Every row belongs to one group in each of 4 separate groupings. Each group adds its own fixed numbers to the row, and there is some noise. The rows also spread widely along 11 directions, which tell nothing about the answers.
(in the rows, 128 means zero)
Known rows, each followed by its group in each grouping:
[ 85 132 118 108 141 138 107  85 143 147  94 136 109 144  97 112 138 107
 155 112 129 134 113  88 118]  Zepiv Vuzad J D
[135  89 104 150 207 145  94  76 100 106 149  97 109  85  88 113 203 108
 134 138 134 105 195 125 164]  kupa Magun S F
[113 165 161  76  83 121 122 151 180 156 142 146 126 131 199 163  62 127
  78 111 142 106 145  91  95]  sab Vuzad S Q
[140 122 128 108  85 148 111 132 153 143 143 109 111  99 151 147 129 120
 106 183 140  97 187  51 128]  lil Magun G D
[156 181  89 120 119 114 160 164 118  99 176 196 132 148 129 106  82 110
 118 183 166 128  69 177 140]  sab gan J F
[104 152 112 146 136 118  95 120 133 105 141 150  92 135 124  95 163 106
 127 160 162 149 132  80 124]  lil Vot R M
[152 125 156  83  74 165 163 151 112 194 111 144 148  83 115 151 132 158
  97 189 117 135 106  36 105]  kupa gan G Z
[148  91 213 106 101 134 125 147 152 194 107  94 158  86 177 169 115 167
 110  91  95 136 157  56  93]  Zepiv Vot R Z
[119 118 121 125 126  96 127 125 139 101 117 128  99 128  90 116 130 112
 126 164 152 114 126  79 120]  lil gan R M
[108  96 106 117  92 159 130 112 135 142 128  68 116 133 149 129 151 133
 145 141 137  85 159  94 133]  sab Vot J Q
[144 151 123 125 161 132 109  79 131 140 115 136 133 128 104 131 136 106
 124 129 111 117 135 119 161]  Zepiv Vot J V
[145 120 115 160 189 156  72 123 114 104 197 141 110 120 142 102 160 101
 114 147 161 128 175 133 134]  sab gan R V
[ 55 108 104 141 161 108  97 118 158  88 128  95  68 124 150  99 154 120
 145  98 169 111 157 133 114]  Zepiv Vuzad G Q
[126 139 104 147  83 115 208 177 139 169  79 116 150 175 172 140 142 152
 133  90 130 148  37 111 114]  sab Vuzad S Q
[132 144 160 104 119 109  95 156 170 124 188 173 126 129 209 143  74 108
  36 115 148  99 167 100 113]  sab gan R F
[114 131 116 108 104  90 147 142 156 136 112 123 130 158 135 125  86 110
 146 126 136 112 102 130 116]  kupa Magun R F
[139 112  93 148 129 115 184 126 118 139  69 127 145 192  82 117 135 120
 165 138 114 125  53 123 121]  Zepiv gan S M
[ 94  95 150 135 159 119 103 131 138 125 147 121 119 141 164 103 125 128
 160  77 147 130 125 153  81]  sab Vot S F
[113 128 139 125 148  79 142 139 143 109 133 117 101  75 157 133 131 153
  99  90 148 129 116 128 130]  Zepiv Magun R Q
[110 128  71 151 149 118 134 108 115  72 152 151  89 139 133 105 170 107
  73 161 162  83 138 108 146]  sab gan S M
[141 110 117 157 155  88 131 127 134 102 113 163 113 151  42 100 124 102
 171 188 139 150  91  96 121]  sab Vot G V
[139 101 153 138 155  85 117 141 149  90 135 104 100  48 118 133 137 140
 133 138 145 130 166 120 142]  Zepiv Magun G F
[104  92 146 103  57 111 165 145 152 144  97 104 104  86 142 150 142 159
  93 166 132 101 139  11 114]  Zepiv Magun R Z
[143 117 138 125 137  95 143 136 144 130  99 139 135 125  73 129 116 116
 157 144 133 150 105 110 138]  kupa Vuzad J F
[114 154 133  60 102 126 149  95 133 174  71 115 136 106 116 153 110 127
 103 119 102  93 100  91 123]  kupa gan G M
[112  78 146 139 167 114 133 128 120 130 117  86 116  81 126 123 184 153
 137  72 136 133 124 120 123]  sab Vuzad R F
[174 137 132 123  81  94 171 181 151 114 134  98 148 140 156 151  76 129
 154 163 143 109 133 159 126]  lil Vot S F
[ 99  81 129 141 141 147 101 119 147 165 156 201 129 215 146  98  96 116
 100 139 121 111 118  80  74]  Zepiv Vot G M
[143 137  68 196 131  94 178 162 126 118 123 127 127 145 184 123 193 122
  90 120 148 138  90 121 167]  kupa Magun R V
[105 115 103 112 136 123 116 114 128 107 163 131 100 126 124 106 124 112
 125 153 154  88 143 121 125]  sab Magun R F
[159 134 155 144 145 124 121 175 132 152 156 162 148 129 156 124 118 126
 120 126 148 181 101 125 101]  kupa gan R V
[135 125 148 119  24  75 197 210 177 142  88  95 137 124 176 156  79 159
 151 151 145 133  71  98  94]  sab Vot G V
[101  93 144 161  91 113 158 177 146 147  93  78 122 117 193 118 164 173
 164  92 139 168  84 111  92]  Zepiv Vot G M

New rows. What belongs after each?
[153 161 123 154 100  74 184 195 143 123  94 125 138 123 133 124 127 140
 172 129 145 190  44 134 134]  Zepiv Magun R F
[102  84 129 127 115 163 133 160  97 118 180 164  95  92 101  79 165 155
 159 196 188 167  90  93  85]  sab gan J F
[156 126 139 132 154  96 137 131 121 103 119 123 125  91  72 129 130 124
 163 171 147 154 127 134 132]  kupa Vot S V
[111 167  57 122  83 172 152 118 118 166 148 192 132 214 192 117 147  99
  24 160 128  66 106  50 135]  sab gan R Z
[108 130 128  99 118 157 145 124 128 168 122 130 124 105 160 135 146 151
  96 115 126 107 125 106 124]  Zepiv Vuzad G F
[127 189 146  74  75 164 152 156 128 201 112 115 149  99 197 149 122 151
 125  99 129 139  79 127 103]  lil gan G F
[144 192 131  71 117  97 149 156 113  89 186 127 108  11 187 148  91 159
  75 150 174 100 148 191 144]  kupa Magun R Z
[152 137 195  81 125  91 106 135 177 137 116 103 139  79 159 174  78 121
  87  91 113 112 176 101 131]  Zepiv gan R F
[148 146  99 138 104 126 180 175  98 106 147 135 109 100 111 112 158 145
 142 206 182 152  77 123 126]  lil gan R V
[164 176 185  91 119  97 123 177 140 102 180 143 125  48 160 145  70 146
 131 156 171 155 144 170 106]  lil Vot S F
[ 81 188  88  56 156 125 126  69  93 104 139 179  84  96  42  89 116 107
 158 173 160 109  76 150 119]  sab Magun S F
[127 132  91 143 104 129 153 152 121 100 128 111 111 131 129 113 164 116
 149 169 163 129 114 114 135]  sab gan S F
[122 126 104 103 153 146  95  74 124 122 158 158 103 135  79 118 129  91
 110 189 138  72 178  84 134]  lil Magun S F
[133 107 140 128 123 134 123 140 146 142 121 110 123 134 131 137 128 122
 151 135 144 131 146  94  99]  lil Vuzad S D
[152 128 155 141 177 122  90 124 137 133 140 132 124 111 120 133 137 118
 119 116 133 144 159 109 129]  lil Vuzad R M
[170  86 124 128  68 123 179 172 140 138 130 109 136 136 109 147 110 136
 149 215 139 102 135  77 118]  lil Magun S F
[141 139 102 187 126 137 162 169 118 163 115 125 134 120 174 117 208 152
 122 102 135 184  65  87 142]  sab Magun G Q
[143 108  87 141 140 177 133 101  96 116 131  42 116 103 111 123 197 134
 172 165 137 102 186 137 164]  Zepiv Vot S Q
[108 130 169  93  97 139  95 127 156 133 140  75 104  67 176 150 137 141
 123 126 149 122 192  76 109]  sab Vot S Q
[ 86 103 145  71 144 119 105  96 147 133 160 161  99 129 106 120  65 125
 117 136 144  82 134 104  72]  sab Magun S Q
[119 159 113  64 142 171 135 127  68 110 175 110 109  62  99  96 120 147
 203 165 180 125  99 229  97]  sab gan S F
[158 153 113 123  80  95 169 148 143 135 100 129 134 120 119 148 134 117
 102 164 123 119 105  60 161]  sab Magun R F
[120 110 105 156 119  68 161 167 158  93 132 112 111 130 183 129 130 135
  95 119 157 111 128 133 136]  kupa Vot G Q
[ 93 123 132  71 138 136 115  83 120 140 147 155 112 101 107 114 121 126
 113 144 140  99 132 115 120]  kupa Vot J F
[120 112 128 141  93 114 150 153 150 121 116  98 120 134 162 131 129 139
 152 145 149 126 127 118 109]  Zepiv Vot S V
[ 54  62 132  69  82 133 151 124 138 129 141 104  87  96 133 118 114 164
 137 142 165  68 126 109  79]  sab Vuzad J F
[128 152 128 157 145 100 117 131 145 123 118 144 134 157 173 125 130 106
 115  90 128 133 121 113 121]  sab Vot S Z
[143  83 171 102 142 146  91 136 133 131 192  94 106  55 136 140 116 153
 127 157 156 108 205 107 102]  lil Magun R Q
[148 145 110 139  71 134 145 146 146 148  92 126 123 139  90 133 155 110
 154 215 134 157 116  24 144]  Zepiv Magun R V
[119 205 131 110 100 111 137 172 151 138 128 123 132 127 196 129  80 130
 170  93 162 154  83 189 104]  lil Vuzad J Z
[196 150 145 173 184 105  98 141 150 128 109 145 154 162  68 133 123  75
 177 141 117 181 142 110 149]  lil Vuzad S F
[ 63 115 104  90  90 129 117 129 160 137 167 133  87 172 172 110  86 120
 118 144 169  73 133 101  75]  lil Magun R Q
[121  53 122 189 155  70 139 123 154  94 122 162 106 157 112 115 181 114
  55 140 127 111 152  20 151]  Zepiv Vot R F
[145 110 140 133  89  95 148 156 178 134 116 133 127 138 133 148  90 127
 115 155 129 125 128  65 135]  Zepiv Magun J Q
[125  94 120 133  92 101 187 153 129 125 111 108 114 107 133 138 138 157
 128 159 145 100 107  87 108]  lil Magun S Z
[153  98 102 190  83  78 186 207 153  84 141 119 112 122 170 126 160 144
 101 178 166 136 125  86 157]  Zepiv Magun R F
[125 127 149 117 139  95 125 139 150 124 141 160 113 128 122 130  95 127
  99 138 147 124 124  99 104]  lil Vuzad R M
[195 156 189 128 123 111 117 164 163 152 127 138 164  97 168 168  84 133
  98 108 111 161 134 114 139]  Zepiv gan J M
[127 104 145  89 115  94 153 128 136 104 127 120 100  75 108 146 116 141
  99 160 154  94 139  87 106]  lil gan S D
[198 176 115 127 118 123 116 144 140 128 131 140 146 142  88 135  92  81
 160 193 128 150 133 100 156]  sab Magun R D
[109  88 131  97 153 135 140 132 111 135 178 158 116 110 132 113 121 148
  92 138 156  99 131 141 102]  kupa Vuzad R F
[103 184 134  74 144 180  98 120 108 156 181 133 118  64 208 129 119 152
  94  94 150 101 147 179 106]  sab Vuzad G Z
[ 98 140 126 125 142 112 104 134 140 110 144 114 100 108 160 106 118 131
 154 111 158 135 123 160 109]  Zepiv Magun R M
[162 118  95 139 117 134 143 115 120 128 130 179 135 163  49 113 146  93
 123 236 129 128 131  52 165]  kupa Vot J F
[124 121 130  97 129 144 168 130  88 145 140 134 128  88 104 116 134 162
 157 166 155 140  83 155  94]  kupa Vot S V
[ 82 187 119 128 158 114 103 108 141 148  96 187 106 150 117 102 146 101
 125 103 138 160  79  80 106]  lil Vuzad G Z
[128 107  98 134  74 143 152 141 139 140 135 127 111 155 126 127 148 128
 107 207 144  95 146  39 128]  lil Vot G Q
[120  99 139 122 171  76 115 104 151 110 124 176 105 128  58 124 107 105
 105 157 136 126 131  62 115]  kupa Magun S Q
[114 236  65 101 128 172 116  78 109 165 131 163 125 129 170 121 174  94
  75 120 121 103 108 113 175]  sab Magun G F
[146  85 145 112 136  87 150 122 148 126 113 107 142 155 103 144  76 120
 149 125 117  77 137 140 110]  lil Vot S F
[114  97 112 114 173 102 120  97 126  46 159 129  71  73  72 119 144 120
 105 190 168  74 200 124 151]  Zepiv Vuzad S F
[166  84 141 162 170 123 125 126 144 148  84  72 161 168 113 144 115 114
 189  89  95 118 154 145 126]  Zepiv Vuzad S Z
[125 137 109 113 103 111 149 154 149 142 156 121 140 144 224 141  97 125
  79  98 139  80 134 157 131]  kupa Magun R F
[ 94 141  98 128 241 130  50  49 122 117 166 183 109 159 112  92 137  63
 106  94 132  99 163 153 133]  kupa Magun S F
[148  76 167 118 117  88 165 153 138 147 104 120 144  98 107 141 114 155
 130 136 119 131 112  97 111]  kupa Vot G F
[ 73 104 116 124 154 126  97  82 138 121 136 140  90 144 133 103 151 112
 103 124 143  95 151  87 112]  Zepiv Vot R V
[101 117  67 165 108 114 151 144 142  99 135  94  99 146 192 111 178 119
 109 124 156  93 141 123 157]  Zepiv Magun R F
[106  84  96 135 104 101 203 140 112 119 103 110  99  93 103 124 186 165
 117 161 156 122  86  72 128]  kupa Magun S Q
[131 168  85 143 149 150 117 116  99  97 141 108 107  85 129 104 204 112
 143 137 160 140 126 144 178]  sab gan J F
[136 109 100 138 112 118 161 112 130 126  81 115 127 146  86 134 175 105
 116 156 118 105 117  48 154]  sab gan S F
[180 137 145 159 167  48 137 147 152  95 104 153 134 126  61 132  98 107
 143 145 124 166  97 106 145]  sab Vot G Q
[ 86  78 131 149 157 110 110 116 135 115 134 129  89 119 125 103 157 134
 138 121 156 123 127  93  86]  lil Magun S M
[101 155 112  93 107 129 125 124 141 140 142 143 118 158 155 120  75 114
 145 142 148  87 117 139  85]  lil Magun S Z
[115 182 124  85 117 119 117 129 147 129 133 148 121 133 130 126  92 103
 129 134 144 122 118 127 123]  sab Vuzad R F
[169  72 153 113 158 121 155 129 106 150 142 130 138  67  91 141 118 165
 117 135 115 111 111 117 113]  sab Magun G D
[205 161 112 163 171 121 120 160 119 104 154 159 137 125  63 121 135  96
 141 206 152 185 146 118 172]  kupa Vuzad R Q
[131 142 165  62 167 117 101  91 134 125 139  98 122  53 125 150  82 133
 140 100 124  87 171 183 124]  Zepiv Magun S F
[ 97 130 163  88  97  78 186 174 128 103 126 149 105  73 117 112  93 179
 167 148 173 163  48 153  73]  Zepiv Vot S F
[133  83 147 123 125  94 149 159 156 121  92  81 116 113  75 132  97 143
 202 149 139 140 121 124 106]  Zepiv Vuzad G Q
[ 93 184  70 112  98 152 173 140  97 139 133 182 100 137 120  92 153 143
 126 186 171 139  45 122 111]  lil Vuzad G M
[144  66 143 144 147 118 156 169 117 118 140  70 121  40 145 137 178 177
 134 121 152 133 153 148 133]  kupa Vuzad G F
[127  96 124 139 186  99 139 109 117 118 137 109 122 113 142 126 128 145
 130  78 132  88 116 187 113]  lil Magun S M
[126 131 124 132 134 114 137 134 135 128 120 119 121 125 125 122 126 132
 156 124 147 132 103 145 122]  lil Vuzad J M
[190  81 139 160 173  65 156 135 131  99 118 125 143 120  79 139 105 134
 124 140 109 107 121 136 145]  sab Vot G M
[125 145  94 138  78 127 199 190 107 142 132 101 130 108 189 114 163 168
 153 119 161 153  46 157 122]  sab Magun R F
[111 167  80 120 135 175 153 138  87 167 183 188 129 162 149  81 122 146
 158 140 166 152  31 185  94]  lil Magun J Q
[126 110 126 102 147 113 133 131 131 117 168 115 122 129 164 129  93 127
 102 106 148  66 144 177 112]  lil gan R F
[144 162  70 166 139 158 142 129 123 155 103 152 137 178 134 112 178 103
 123 138 122 150  98  97 159]  Zepiv Vuzad G D
[154 202 107  89 118  85 171 145 133 118 133 147 144 112 156 149  71 118
 110 129 141 107  94 199 147]  kupa Magun S F
[109 137 103 142 103  78 148 143 163 103  85  75 108 133 143 131 140 108
 173 117 149 120 117 121 133]  lil Magun S F
[119 125 141 160 149 122  86 124 159 139  96 113 124 145 126 119 161  97
 173 104 122 170 140  79 126]  Zepiv Magun S F
[ 80 101  76  92 102 184 167 100 104 149 148 123 109 158 161 117 134 152
  97 156 145  39 132 137 105]  Zepiv Vuzad S M
[128  73  81 119 122 141 203  86  73 119 109 105 113  97  57 123 205 156
 110 190 126  65 117  78 159]  sab Vot S F
[132 189 170 114 159 102  49 124 176 111 139 126 117 104 167 142 104  77
 123  91 143 145 187 120 127]  lil gan S F
[169 102 151 151 161  53 142 151 155  96  97 132 137 161  64 129  72 105
 176 139 130 138  96 137 104]  lil gan S M
[114 109  74 125 167 133 170 109  83 111 154 130  99 117  97 103 161 145
 125 154 165  82 100 171 129]  lil Vuzad R V
[ 92 139  74 163 150 162 111  95 113 142  88  71 113 141 167 107 224 104
 141  75 123 112 128 106 148]  sab gan G Z
[202 132 128 147 128 102 150 157 142 121 117  50 161  91 167 172 131 122
 141 115 120 111 177 170 179]  kupa Magun S F
[125 164 158  98 140 166  77 104 152 180 122 144 148 156 159 137 109  92
 120  92 107 133 149  97 109]  Zepiv gan S F
[131 106 149 144 147 110  98 128 159 127 133 104 129 137 165 130 132 112
 118  94 123 121 176 109 134]  Zepiv Vot R F
[129 100  80 136 136 110 190 141  89  92 152 129  99 101 125 110 172 152
  94 156 171  97  95 134 131]  lil gan R D
[167 122 181 135 138 114  86 130 164 131 128  89 144  95 163 163 130 112
 115 102 113 129 205  88 145]  sab Vot S F
[ 84 147 139  74 147 141 111  99 126 128 134 136  98  89 115 121 125 132
 136 126 150 116 138 136 107]  Zepiv Vuzad S F
[104 145 147 105 137  89 127  98 145 152  27  66 122  99  66 128 151 118
 218  74 105 167  78 101 131]  Zepiv Magun R F
[169 122 124 111 209 160  82  66 115 162 148 191 154 184  46 114  75  79
 152 153  96 110 140 133 115]  Zepiv Magun S D
[112 110 105 118 107 115 158 141 121 129 110  73 114  99 118 122 145 142
 182 143 157 124 101 144 119]  kupa Magun R V
[157  77 100 116  99 119 199 141 135 141 134 135 144 179 115 146  69 142
 108 178 119  56 113 120 119]  Zepiv Magun S Q
[152 151 117 119  97 113 120 123 168 143  97  89 143 153 154 161  97  91
 132 139 114  95 169 106 149]  kupa Magun S M
[209 105 123 155 138  72 145 176 143  73 170 132 122 123  61 134  72 111
 149 229 160 123 157 125 149]  lil Magun R Q
[108  79 120 120 151 104 154  95 122 131 100 119 117 123  83 123 146 131
 135 115 119  90 102  98 118]  sab Magun S F
[119 123 132 111 105 119 182 150 114 147  93 101 132 102 150 133 143 166
 130 102 131 127  73 122 109]  Zepiv gan R Z
[155 130 204 130 165  49  93 123 178 124 106 150 127  85 120 159  97 119
  81  93 107 143 152  65 125]  lil Vot G M
[126 110  80 139 186  95 141 109 100  71 153 183  99 149  20  77 116 100
 181 196 161 120  83 157 120]  sab Magun S F
[ 65 126  98  88 134 161 158 107  70 135 163 174  88  91 130  85 178 168
  83 140 167 114  55 113  91]  sab gan R M
[117 115 126  92 145  84 143 107 140 128 116 137 120 103 112 138  98 123
 100 120 122  80 124 128 131]  kupa Magun G F
[129 111 125 139 111  81 158 167 145  97 141 131 103 107 143 125 119 141
 135 151 173 134 106 115 100]  lil Magun S D
